The same things were measured in two ways. Each way mixes the same 8 hidden numbers, adds some noise and spreads widely along 5 directions of its own, which tell nothing about the thing.
In the rows, 128 means zero.
Some things both ways: the first way, then the second way.
[119 109 151 115  89  94 130 142  40 227  77  70 183 118 121 125  91  95
 141 119  26 149]
[132 117 156 124 146 140 134  96 139 116 123 154 189 150 136 133 159 147
 141  96 105 135  85]

[105 163  95 139 135 117 139 114 149 158  28  92 133 143 135 136 146 121
 125  92 147 142]
[124 108 158 113 128 116 144 138 148  97 158 135 178 130 113 129 122 138
 144 108 111 154 128]

[138 116 124 146 116 121 128  99 128 130 141 136 110  98 127 162 111 127
 125 126 179 155]
[153 113 157 157 155  91 114  75 181 172 125 146 129 159 102 126 138 147
  97 110 119  95  89]

[137 156 157 120 130 156 130 114 187  66 142 182 103 167 133  80 137 166
 126 135  82  60]
[130 119 137  65 117 141 113  84 123 119 140 140 116 123 150 126 107 102
 106 111 170 132 131]

[162 172 100 115 155 133 132 152 130 136 104 118 124 174 122 161 166 115
 123 122 200 155]
[ 88 118 100 137 112 104 134 102 102  94 113 125  97 123  87 116 126 119
 128 184 158 104 152]

[ 97 165 102 148 137 139 127 124 172  49  98 155 133 161 138 169 119 124
 143 170 176 108]
[143 150 111  96 103 137 131 138 122 144 123 123 121 137 138 144 102 100
 129  95 165 140 165]

[178 115 117 102 142 160 119 137 165 155  78 129 105 200 148  88 138  97
 137  72 117 180]
[123 109 108 154 115 116 136 144 122 102 108 130 138 130  99 109 130 125
 137 151 106 141 135]

[170 131 157 103 149 136 102 171 107 144 194 138 111 135  99  69 151 138
 106 136  61 119]
[104  86 153 144 111 115 143  68 136  66 122 138 153 160 106 119 149 119
 145 158 153 106 136]

[136  74 118 173 141 158 154 106 125 133 177 122 151 107 105  96 119 118
 136 130 199 149]
[119 133 111 109 144 112 116 160 105  89 127 120 143  93 122  87 164 118
 160 132 101 118  82]

[133 180 149  96 124  99 135 143  93 166  76 113 123 121 130 134 126 133
 102 138  36  97]
[118 183 117  72 145 200 114 139  79 202 162 128 122  71 193 149  93 137
  91 114 118 122 124]

[109  97 113 173 121 148 152  97 117 109 163 131 179  76 114 138 120 153
 132 160 157  72]
[ 93 165 157  87 107  75 142 189 193 108 189  69 104 107 125 163  85  71
 195  83  94 134 141]

[140 150 116 133 140 101 118 121 121 202 142  91 121 125  95 129 119 100
 111 153 129 112]
[108 155 109 137 152 131 156 151 101 131 110 145 162 134 108 161 162 170
 161 123 117 147 107]

[113  60 130 124 146 124 104 148 145 115 139 129 137 134 131 116 129 124
 129  75 100 140]
[131 103 143 155 117 168 130 114 103 143 120 141 171 128 162 122 140 135
 134 141 109 130 113]

[119  76 124 165  87 144 124  79 153 108 146 144 181 146 132 154  91 131
 177 127 162  98]
[ 92 154  65  85  99 100 121 125 117  93  91 119  67 116  78 119  88  77
 112 130 124 131 151]

[160 182 161 102 169 115 125 146 137 135 175 145  67 114  95  82 149 153
  68 150  64  76]
[ 95 128 120  98 137 174 142 107  86 110 139 145 120 100 140 142 118 138
 105 181 140 143 151]

[ 99 163 131  96 110 104 144 140  93 148  80 120 120 112 160 160 114 107
 128 163  79 123]
[128  75 132  78  99 143  97  64  96 121 120 165 140 120 151  96  98 110
  92 119 157 143 103]

[136 131 143  87  96 125 130 122 145 166  67 128 122 181 168 108 139 122
 153  75  72 135]
[140 108 105 158 144 141 120 116 115  88 110 131 103 140 127 129 165 162
 136 149 121 164 112]

[ 87 130 111 161 127  92 157  94 119 165 119  93 135  69 115 162 127 131
 115 125 190 121]
[170 122 173 144 184  97 124 115 164 221 154 166 165 141 120 146 145 191
 105  96 133 120  74]

[120  65 149 155 131 120 158 118  69 131 199 123 146  59 108 148  83 108
 125 161 165 146]
[105 125 129 157 111  69 159 173 212  60 124  85  75 132  68 136 116  63
 169 174  71 141 170]

[163 124  95 119 135 153 112 173  90 168  63  97 152 158 137 122 158 102
 141  86 146 229]
[132 123 104 183 142 162 119 132  78  92 125 111 156 129 143 103 184 176
 151 143 106 117 109]

[ 65 102 108 152  94 118 105  71 215  99 135 152 102 123 158 134 121 135
 159 107 170 116]
[175 114 104 155 130 111 111 130 129 152 102 146 139 153 101 108 134 157
 107  96 128 148 117]

[105 108 153  95 105  88 162 153  42 162  94 101 164 105 152 187 105 102
 141 126  99 149]
[137 112 153 132 128 120 107  93 150 178 132 130 104 120 150 119 114 105
 105 141 128  96 104]

[ 92 128 162 154  84 115 120 104 114 131 189 136 143  92 109  90 112 154
 147 163  88  88]
[139 126 121 105 124  91 127 111 158  79 123 126 129 152  80 106 130 107
 118 107 147 117 149]

[102 169 105 120 119 128 129 155 102 110 112 125 151 126 142 164 161 134
 142 160 156 128]
[167 123 143 126 129 109  95  86 113 221 147 140 134 140 147 116 117 152
  95  88 204  78 111]

[ 95 141 109 160 108 118 139  75 179 121 144 130 139 126 128 150 154 161
 147 115 214  78]
[127 145  99 118 149  81 117 125 123 148 131 131  86 121  86 129 124 150
 109 130 159 114 120]

Other things, the second way, with their names:
Z_135: [160 189  90 151 148 132 117 206 137 139 143  74  94 107 131 117 142 129
 142 111  90 116 147]
Z_913: [ 90  98  92  91 119 136 127  98  66  85  81 177 158 117 105 111 134 135
 128 141 127 164  89]
Z_937: [110 187 116 117 170 176 135 176  99 172 173 112 110  80 168 175 127 175
 134 133  94 146 119]
Z_437: [160 144 167 158 164 113 151 138 170 224 142 158 181 165 120 187 135 192
 131  74 122 145 103]
Z_934: [146  81 134 143 105  63 110  79 168  90 146 118 105 153  61  80  98 114
  83 142 171  92 174]
Z_647: [131 165 115 141 131 105 136 146 184  87 131  92 101 157  97 154 129 118
 149  87  86 143 146]
Z_465: [125 135 116  53 162 155 101 115  64  86 131 153 177  98 164  95 185 145
 149  89 141 132  46]
Z_581: [140 112 140  79 126 158 108  75 102 199 153 164 113 105 157 130  73 138
  50 136 182 127 143]
Z_743: [ 70 157  94  98 127 161 126 119  65  86 131 118 120 104 150 156 139 149
 166 116 112 147  97]
Z_174: [185  82 196 105 133  96 116  46 160 210 137 189 203 178 128 119 127 146
  89  69 214  97  99]
Z_680: [ 97 136  88 129 154 132 131  82 109 121  92 154  68 125  96 152 136 154
  97 177 124 139 112]
Z_742: [ 78 111 109 103 104 127  95  86 103   5 135  92 107 112 136  90 146  96
 166 121  92 114  91]
Z_687: [128  84 151 139 104 109 127  91 153 154 158 135  99 137 113 146  66 136
  89 148 150 149 164]
Z_740: [135 120 177 127 148 130 111  68 128 220 140 162 179 139 164 143 139 160
 119  86 136  89  53]
Z_357: [132 178 144 133 161 131 136 161 137 182 149 104 129 104 155 137 159 116
 152 143 129  72 120]
Z_780: [108 168 147 134 121 121 169 195 168 111 148  98 172 136 124 173 132 116
 202  83  68 152 136]
Z_379: [145 157 121 109 138 135 128 154 130 130 136 109 114 122 149 134 146 116
 151 115 147 127 135]
Z_468: [121 144 104 124  88 121 154 161 148 118 124 109 110 133  91 144  72  90
 120 133 128 148 212]
Z_313: [155  96 113 106 136 115 117 124 121 113 114 164 143 129 101 101 128 144
 100 120 140 169 116]
Z_965: [134 138 156 116 150 184 135 164 108 140 167 119 165  95 199 139 153 137
 162 131 109 145 110]
Z_267: [ 97 126 109  82 118 147 136 138 100  62 146 125 134  95 114 106 108 110
 118 153 122 144 159]
Z_710: [ 94 157 131 119 153 139 131  99 114  95 112 118 130 132 156 150 196 120
 189 125 120  98  68]
Z_869: [156 159  93  96 153 144 119 122  99 218 118 175 143 120 104 132  89 175
  43  93 145 139 135]
Z_750: [171 178  99 165 160 157 140 163 143 118 106 103 111 157 139 153 186 143
 152 119 115 138 146]
Z_381: [ 93 173  68  89  98 120 124 152 114 111 128  93  58  87  88 111  60  71
  87 156 118 106 199]
Z_234: [ 79 113 167 120 138 130 153 108 157  62 153 123 121 136 143 190 148 135
 193 134  93 178  97]
Z_491: [125  96 105 170 110 151 128 105  97 102 108 130 126 128 114  94 129 130
 100 186 121 117 159]
Z_697: [131 134 115 126  89 147 146 142 140 138 119 119 121 137 124 142  78  91
 111 133 126 148 198]
Z_276: [120 145  66 105 112  87 116 143 115 109 123 112  67 103  57  91  82 103
  78 156 154 108 189]
Z_787: [ 99 109 145 133 147  99 121  92 111  74 129 131 159 140 126 121 198 152
 194 119 134 109  52]
Z_906: [143 121 143 151 129 144 137 129 122 157 115 141 177 140 140 125 150 134
 139 127 127 117 118]
Z_745: [ 99 142 133 104 134 133 161 170 134  71 159 124 168 118 107 151 125 142
 158 115  89 172 146]
Z_247: [144 163 102 158 166 104 148 178 152 157 117 124  88 125  88 148 148 146
 125 165 119 134 147]
Z_496: [136 141 109 183 137  94 139 172 147 120 136 101 118 135  84 127 136 154
 144 140 102 127 151]
Z_475: [112  87 139 122 109 146 163 114 130  83 105 154 143 133 116 129 129  96
 130 196 144 156 171]
Z_425: [ 98 117  92 122  94 111 123 132  77 162 132 133 102 104 106 130  72 140
 112 149 166 136 156]
Z_822: [138 137 125 106 108 147 122 156  97 186 165 129 166  97 138 113  67 138
  89 103 135 124 164]
Z_880: [112 126 113 135 161 127 122 120  86 147 126 155 142 109 118 128 154 183
 125 144 123 130  77]
Z_533: [106  98 151 157 139 115 161 117 158  64 111 143 163 160 103 152 170 140
 177 145  88 164 103]
Z_919: [119 127 126 104 124  86 140 136 156  85 130 124 118 141  92 140 126 112
 154 112 139 150 133]
Z_721: [106 161 107 171 134 110 125 172 145  51 142  60  98 128 126 137 170 129
 208 111  55 130 106]
Z_111: [110 166 111  58 147 149 120 163 111 101 167 110 102  76 150 134 115 119
 132 117 113 148 123]
Z_835: [119 137 126 171 155 144 146 173 111 176 156 128 121 101 140 170 127 188
 141 164  97 161 125]
Z_130: [118 122 103 122  94 124 118 143 121  79 151  95 101 120 115 119  87 119
 129 115 116 155 167]
Z_592: [ 50 101  95  91  76 138 127 120  56  82 119 128 113  69 123  91  86  72
 128 204 127 116 148]
Z_183: [161 161  97 122 133 152  90 128 103 252 120 134  85 101 159 125  86 136
  64 106 131 109 116]
Z_360: [109 161 113 124 134 149 122 177 124  99 174  74  79  84 159 142 120 123
 158 137  85 143 139]
Z_486: [ 69 145 110  96 133 145 114 101  68 105 120 130 129 103 159 142 157 138
 174 114 110 121  52]
Z_312: [142 105 149 178 135  77 155 147 176 144 114 141 146 165  91 157 149 149
 166 125 122 156 117]
Z_451: [101  75 147 113  91  88 137  79 110 154 120 172 173 136  92 113  89 123
 108 141 180 114 133]
Z_348: [147 150 111 132 118 142 145 150 139  88 122 109 151 153 115 128 137 119
 140 102 122 138 174]
Z_55: [134 105 187  99 116 128 121 133 153 143 173 120 158 115 182 132 119 101
 163  96 123 137  98]
Z_473: [126 103 151 138 119 151 129 104 131 116 146 122 134 119 146 109 124 108
 113 171 122 109 148]
Z_333: [140 152 127 111 156 135 110 113 126 183 119 135 102 114 157 135 142 122
 119 121 130 108  83]
Z_302: [155 126 148 166 155 132 153 131 162 187 109 152 126 149 128 166 147 144
 124 158 131 141 133]
Z_423: [125 161 114 171 132  97 126 177 161 144 150  72  53 113 118 147 122 117
 154 155 108 111 152]
Z_714: [ 79 125  74 109  88 113 112 112 101  50 119  98  65 104  90  96  92  83
 114 167 123 115 166]
Z_841: [122 166 132 116 152 107  99 163 136 141 167  83  92  87 159 125 149 118
 172 103  97  98  71]
Z_193: [148 190 122 105 161 135 131 171 136 175 156 114 124 116 145 162 133 151
 139  83 129 131 125]
Z_500: [144  71 171 133 114 123 123  90 151 176 115 168 161 132 137 105 110 101
 101 149 125 123 105]
Z_25: [118 169 131 118 142 186 131 127 106 145 149 108 116 116 190 170 144 139
 149 119 121 127 120]
Z_747: [130  93 207 107 137  98 123  26 185 120 135 157 177 187 140 149 164 124
 153  67 155 101  58]
Z_231: [118 153  84 154 132 151 114 103  85 149  96 127 114 122 121 110 138 140
  97 153 119  83 124]
Z_555: [189 109 155 162 132 102 129 138 168 249 131 156 137 149 119 143  95 150
  89 114 158 138 144]
Z_502: [112 168 129 129 113 146 138 158 138 186 156  99  93 105 153 169  79 108
 127 133 109 123 164]
Z_188: [119 181  94 100 141 129  96 188  92 183 158  94  86  57 158 110 110 118
 130 119 107 100 100]
Z_131: [101 116 115 118 117 158 109 135  89  42 142  98 141  96 163  90 155 113
 171 131  80 132  95]
Z_583: [ 92 120 129 114 138  86 127 119 159  77 140 120  92 112  90 127 125 110
 139 156  96 131 109]
Z_520: [ 96 107 124 101  97 142 117  90  71 137 138 141 155 102 136  98  96 116
 103 146 160  95 137]
Z_961: [140 126 158 149 153 111 146 144 144 185 142 144 161 123 121 131 143 144
 130 150 140 105 122]
Z_516: [140 176 118  72 150 136 111 158 134 176 161 125 116  93 136 135  89 131
  93  78 108 136 119]
Z_404: [150 115  98 138 122 135 129 106 136  62  99 131 127 163  92 106 141 127
 108 128 126 148 161]
Z_765: [116  96 154 106 126  95 145 100 152 126 121 166 155 145  98 143 119 127
 131 121 141 152 113]
Z_749: [121 131 114 151 153 136 123 120 127 102 127 120 100 119 121 127 155 145
 128 160  98 129 113]
Z_460: [113 167 130 140 136 130 145 194 151 127 147  90 101 121 158 196 139 132
 209 100  77 181 109]
Z_228: [108 131 122 145 129 118 110 103 129 109 126 108 114 122 124 106 141 115
 134 136  95  88  99]
Z_81: [ 83 143 102  94 152 114 116  76  78 162 115 164 110 101 102 124 126 149
  91 157 159  84  91]
Z_981: [144 150 101 141 148 167 117 154 110 149 129 118  98 110 161 146 137 154
 126 128 100 161 116]
Z_123: [129 114 174 114 165 129 153 100 165 130 119 169 169 150 134 164 171 138
 153 124 116 152  79]
Z_203: [120  98 141 130 132 127  99  93 113  85 163 107 108 110 150  95 148 131
 136 153 135 101 104]
Z_811: [103 135 171 106 121 135 146 127 145 145 155 124 154 120 157 161 118 109
 162 118 122 125 120]
Z_466: [152 106 155 142 162 158  94  77 112 151 154 136 133 122 180 114 166 168
 115 128 132 106  70]
Z_686: [129 130 157 111 125  91 135 134 176 134 125 133 164 146 119 138 133 102
 166  75 103 131  90]
Z_385: [ 98 159 108 108 118 156 162 177 122 145 144 122 102  88 112 158  69 110
 102 179 111 154 204]
Z_301: [147 153  98 150 137 159 123 159  82 207 115 131 126 104 153 124 131 144
 113 147 133 112 128]
Z_147: [171 116 152 180 180 138 100  96 148 151 153 126 121 140 152 127 178 191
 116 123 108 119  76]
Z_768: [142 129 136 119 126 124 131 100 140 158  97 146 143 141 129 115 141  96
 120 133 150  92 123]
Z_320: [139 178  99 140 135 159 144 190 109 165 132 109 145 105 127 122 120 133
 116 136 106 112 170]
Z_639: [ 86 117 114 134  93  65 127 105 140 101 113 110  98 126  69 100 103  76
 132 161 136  75 145]
Z_143: [ 54 117 130 129  65  60 175 159 176  39 133 101 158 138  37 129  72  65
 173 131  71 133 185]

Some of these things the first way, each followed by its name:
[170 122 141 135 121 176 122 127 120 112 172 163  99 115 126  68 124 129
 128 157 115 165]
Z_135
[139 160 113 111 132 100 152 112 127 176  40  97 139 148 138 183 129 121
 116 100 129 102]
Z_234
[208 157 138 116 194 158 148 180  57 146 130 121 113 110  88  98 117 102
  67 180  83 158]
Z_385
[156 136 112 174 145 174 138 106 144  89 145 147 142 125 101 107 122 142
 124 160 171 115]
Z_193
[168 155 142 121 153 131 151 113 148 146 145 137  77 150 115 107 126 111
 110 134 164 139]
Z_247
[ 94 128 102 135 144 126 123 119 169  71 133 154 110  84 144 162 163 170
 109 119 163  91]
Z_687
[140  79 131 127  93 129 120 126 107 160 108 116 168 145 142 145 128 126
 161  67 128 164]
Z_228
[130 153 133  79 120 103 128 152 116 153  46 114 135 167 157 164 140 122
 129  95  66 117]
Z_502
[166 160 127 119 145 159 128 115 169  98 149 173  68 114 135  96 157 161
  98 131 128 110]
Z_360
[162 129 122 154  98 163 105  86 161 110 116 162 122 142 133 121 104 136
 148 130 134 141]
Z_647
[ 71 163 104 132 154  98 160 125 130  95  99 125 105  80 142 189 126 120
 101 168 179 113]
Z_55
[ 81 144 107  99 143  64 149 162  87 178  78  71 154 125 139 209 147  98
 123 113 162 131]
Z_592
[123 102 129 169 109 158 106 111 146  79 137 155 140 130 124 109 107 137
 152 129 140 157]
Z_404
[144 140 164 112 106 134 118 132 131 122 108 145 122 188 135  98 106 116
 152 122  77 148]
Z_750
[127  83 127 162 129 129 144 130  65 164 143  92 202  67  93 124 130 154
 117 117 105 100]
Z_937
[120 118  88 147 109 130 103  88 205 136  74 119 170 186 138 157 154 157
 158  56 159  77]
Z_743
[179 151 122 125 143 135 130 115 170 129 100 133 124 221 119 155 129 113
 141  99 188 129]
Z_710
[107 136 128  99  94 104 141 132  86 145  71 120 137 118 170 196 100  97
 147 143 111 149]
Z_183
[155 124 113 145 172 167 111 155 133  50 149 168 107 119 115 141 104 111
 105 182 146 157]
Z_697
[111 131 124 124 114 119 147 102 141 140 151 133 114 100 142 136 141 138
 129 133 156  99]
Z_188
[183 118 114 121 153 151 115 137 133 143 131 134 117 139 120 125 131 118
 111 122 128 137]
Z_740
[107 132 139 129  98 146 106 116 180  87 156 167 115 136 146  73 184 190
 151  84 118 108]
Z_934
[143 138 111 134 186 129 153 144 146 124 111 109 116 158 107 127 152 113
 104 100 204 155]
Z_961
[123 140 116 148 144 126 124 132 131  80 124 138 145 122 114 175 128 146
 120 139 161 109]
Z_25
[153 141 150  87 104 102  85 141 130 175 134 129  96 159 135 126 134 122
 134 100  79 147]
Z_231
[140  69 140 136 125 140 102 117 163 113 237 156 128 128 112 102 145 153
 141 109 150  96]
Z_639
[211  95 123 135 131 163 148 121 103 160  87 117 177 181 120 147 108 107
 145  90 158 161]
Z_680
[206 147 142 107 185 163 123 157 132 123 173 155  83 139  99  73 134 123
  77 164  76 105]
Z_811
[149  67  98 162 147 165 119  86 218 122 128 136 144 187 121 102 120 118
 148  78 177 108]
Z_913
[113 108  65 146 148 146 134 149 113 121 114 106 186 114 130 180 160 123
 138 136 205 130]
Z_425
[133 154 129 131 111 129 125 116 138 112 109 142 130 145 132 147 130 140
 139 126 141 122]
Z_381
[110 109 131 115  92 108 113 129 107 196 125  97 146 118 138 102 148 133
 147  86  86 139]
Z_496
[ 49 111 123 112 114  84 148 134 120 137  69 101 154 124 164 173 125 110
 149 104 122 124]
Z_555
[157 132 138 129 122 143 152 110 102 140 203 150 101  67 122 117 129 135
 112 181 149 112]
Z_841
[119 157 165 122 123 122 140 139  94 119 194 144 117  97 110  98 117 133
 118 201  82  89]
Z_379
[140 109 115 159 124 127 171 102  77 161 111 100 168  89 117 173 110 116
 129 129 203 151]
Z_583
[127  84 124 152  92 133 101  98 121 144 210 144 125  62 124 127 121 146
 138 144 144 128]
Z_721
[ 87 140  69 160 149 136 123 141 134 102  60 105 157 109 132 157 155 133
 123 118 178 156]
Z_822
[121 177 118 121 156 138 141 126 185  61  79 158 103 156 144 138 161 162
 108 110 143  89]
Z_581
[124 151 116 125 194 119 164 161 134  93  52 106 130 188 121 169 123  86
 112 108 190 169]
Z_475
[124 119 161 121 140 107 144 145 118 140 146 112 150 164 106 110 143 135
 131  90 122 109]
Z_357
[138 176 142  94  96 105 126 117 149 164  46 122 131 203 152 145 126 126
 149  96  80 102]
Z_747
[130  93 103 158 148 120 137 110 139 153  94  97 150 140 115 158 109 101
 130  90 190 157]
Z_533
[148 119 143 149 166 119 158 110 128 142 143 119 120 125  94 128  86 103
 101 145 148 113]
Z_123
[133  95 143 121 158 121 148 131 155 114 100 123 134 186 128 136 114 110
 132  76 144 131]
Z_302
